There are 3 ways to turn a row about zero (a turn may also mirror it). The second row of each pair is the first, turned, with some noise. The first 21 pairs use one turn. New pairs use 2 turns, one after the other, and a turn may come again.
Some pairs, each with its turns in order after it:
[  1   7 -20  14  19   0]
[13 24  9  4 -2  0] : fes

[-13 -12 -17  22  -9 -18]
[ -5  13  -1  25   1 -25] : poset

[ 11   9 -28  -5   1  -9]
[-23   3  23  -2  -2 -10] : poset

[  9  22 -15  14  15  13]
[  1   5 -23  -3 -17  24] : Nezi

[ 22  -8  -8 -14 -28  47]
[-32   7 -26  19  25 -31] : fes

[ 20  12  -4   1 -11   2]
[-19   2 -19  -7  -4   2] : Nezi

[ 14 -18   0   9   6 -10]
[ -9  16  -3  -5 -10  12] : fes

[-46   3   6 -10  20 -19]
[  8  26 -17   1 -43  -1] : poset

[-12 -12   2 -41 -16  27]
[-25 -24  -5  28  35   5] : fes

[ 10   7  -9  23 -43   2]
[-35 -22 -14   2 -12 -16] : Nezi

[ 38  27  13  11 -26  31]
[-19   3 -15   2  -8 -58] : fes

[-22  28  11 -19  12  38]
[ 18  24   4 -39  -5  36] : poset

[ -7  -1 -36  12  -5  23]
[  8  22  26   1  18 -15] : poset

[ 36 -44  22  -2   1  -9]
[ 13 -10  -8 -43  30 -30] : Nezi

[  1  39  15   7 -25 -30]
[-43   5  -9  19  -4  27] : poset

[ 37 -33  57 -21  -1   4]
[ 17 -62 -39 -10  17  13] : poset

[ -3  -7 -26 -33   9  18]
[-2 -7 10  6 29 36] : Nezi

[ 26   9  18 -13  34  29]
[-19   4  20  48 -18 -16] : fes

[  9 -19   4  -2  17 -44]
[ 20  23 -18   4  26 -29] : Nezi

[-41  -4 -23 -19  28 -20]
[28 14 17 43 19 10] : Nezi

[-16  -7  36  24 -22   3]
[  6 -31 -35  -3 -21   1] : fes

New pairs. What belongs after each?
[-6  2  6 21 -7 -7]
[  4  -5 -12   4 -16   0] : poset Nezi

[  6  -3  26  20  19 -13]
[-28  19 -20  -5  15  -7] : Nezi Nezi

[ 27 -20  -8  -7 -27   0]
[26 -7 15 10 24 14] : fes fes

[  8 -13   7  13  -2  12]
[15  8 -8 -9 14 -6] : fes fes

[ 10   3  15  -9  -4 -14]
[  6   3 -11   4  18  13] : poset fes

[  7 -49 -11 -12  10 -10]
[  2   9 -22  10  36 -27] : poset Nezi

[ 20 -23  21 -47  26  31]
[-38 -21  34  48  -9  -1] : Nezi fes

[ -4  -8 -26  -8  47 -35]
[-14 -26   2  33 -21 -41] : fes fes

[-15  29  -8   2  12  -8]
[  5 -26 -12   4   4 -26] : poset fes

[  7 -22  16  -6  26   4]
[ -8 -24  -4   3  23 -23] : poset poset

[  4   1 -21 -12 -11  22]
[ 25  17 -14  11  -7   8] : fes Nezi

[ 17 -36 -29   0 -23 -17]
[ 1 13 19 23 -2 45] : fes Nezi

[-16  41  -8  -4   1  -6]
[  1  33 -11 -14  10  32] : poset poset

[ 20  -9  -5 -23 -14  12]
[  8  -7  -2 -21 -22 -17] : poset poset

[ -3  -7 -14  23  -3   2]
[-3 -8  4 20 -8 16] : poset poset

[ 27   3 -19  22  -3 -21]
[-27  31  16  13   3  10] : fes Nezi

[  3  19  45 -17 -27  -6]
[-22  20 -35  -6 -25  28] : Nezi poset

[ 27 -25  48 -10  16 -29]
[  4 -42 -48  10  26   3] : fes fes

[ 13 -37 -15 -24 -43 -10]
[27  0 24 32 10 41] : fes Nezi

[  6 -14  14   6 -13 -17]
[ 12 -18 -18  20   4  -2] : poset Nezi

[ 12 -13 -33  15  31 -11]
[-7 49  4  5  4 -6] : Nezi fes

[ 14 -13  11   0 -49  14]
[ 10   8 -41  -4 -26 -25] : Nezi poset

[ 21 -21 -19 -25  12   7]
[ 28   4   5 -17   9  28] : Nezi Nezi

[ -7 -35 -12 -55   0  19]
[ 51 -29  -5  -9 -23  20] : Nezi poset

[-30 -43  -1   7 -28  13]
[ 22 -29 -37  27  -5 -22] : Nezi poset

[-16  -3  50  24 -15  20]
[  4  50  -6  24   4 -24] : poset fes

[  8  44  -9  -4  14 -40]
[-26  35  37  14  -6  23] : Nezi poset

[ -6 -22 -20   0 -21  10]
[  8  10  33 -12 -13  -6] : fes poset

[  2 -24  21  -9  18 -19]
[-10 -21 -18   5  26 -15] : poset Nezi

[  9  16   1   1 -10  -9]
[21 -4  1 -5 12 -1] : Nezi fes

[-10   4  30  19  18 -18]
[-15  -6  11 -34   0 -23] : Nezi fes

[ 40   1  -7   8 -17  -5]
[ 8  1  5 35 23 17] : Nezi Nezi

[-20   1   0  -6  -9  13]
[ 18 -12 -13  -5   3   3] : fes Nezi

[ -1  28 -14  42   1  -5]
[-33 -30 -22  22  -2  -5] : Nezi Nezi

[ 22  -3 -14  19   2  -7]
[-25  10  -1 -13  -3  13] : fes poset

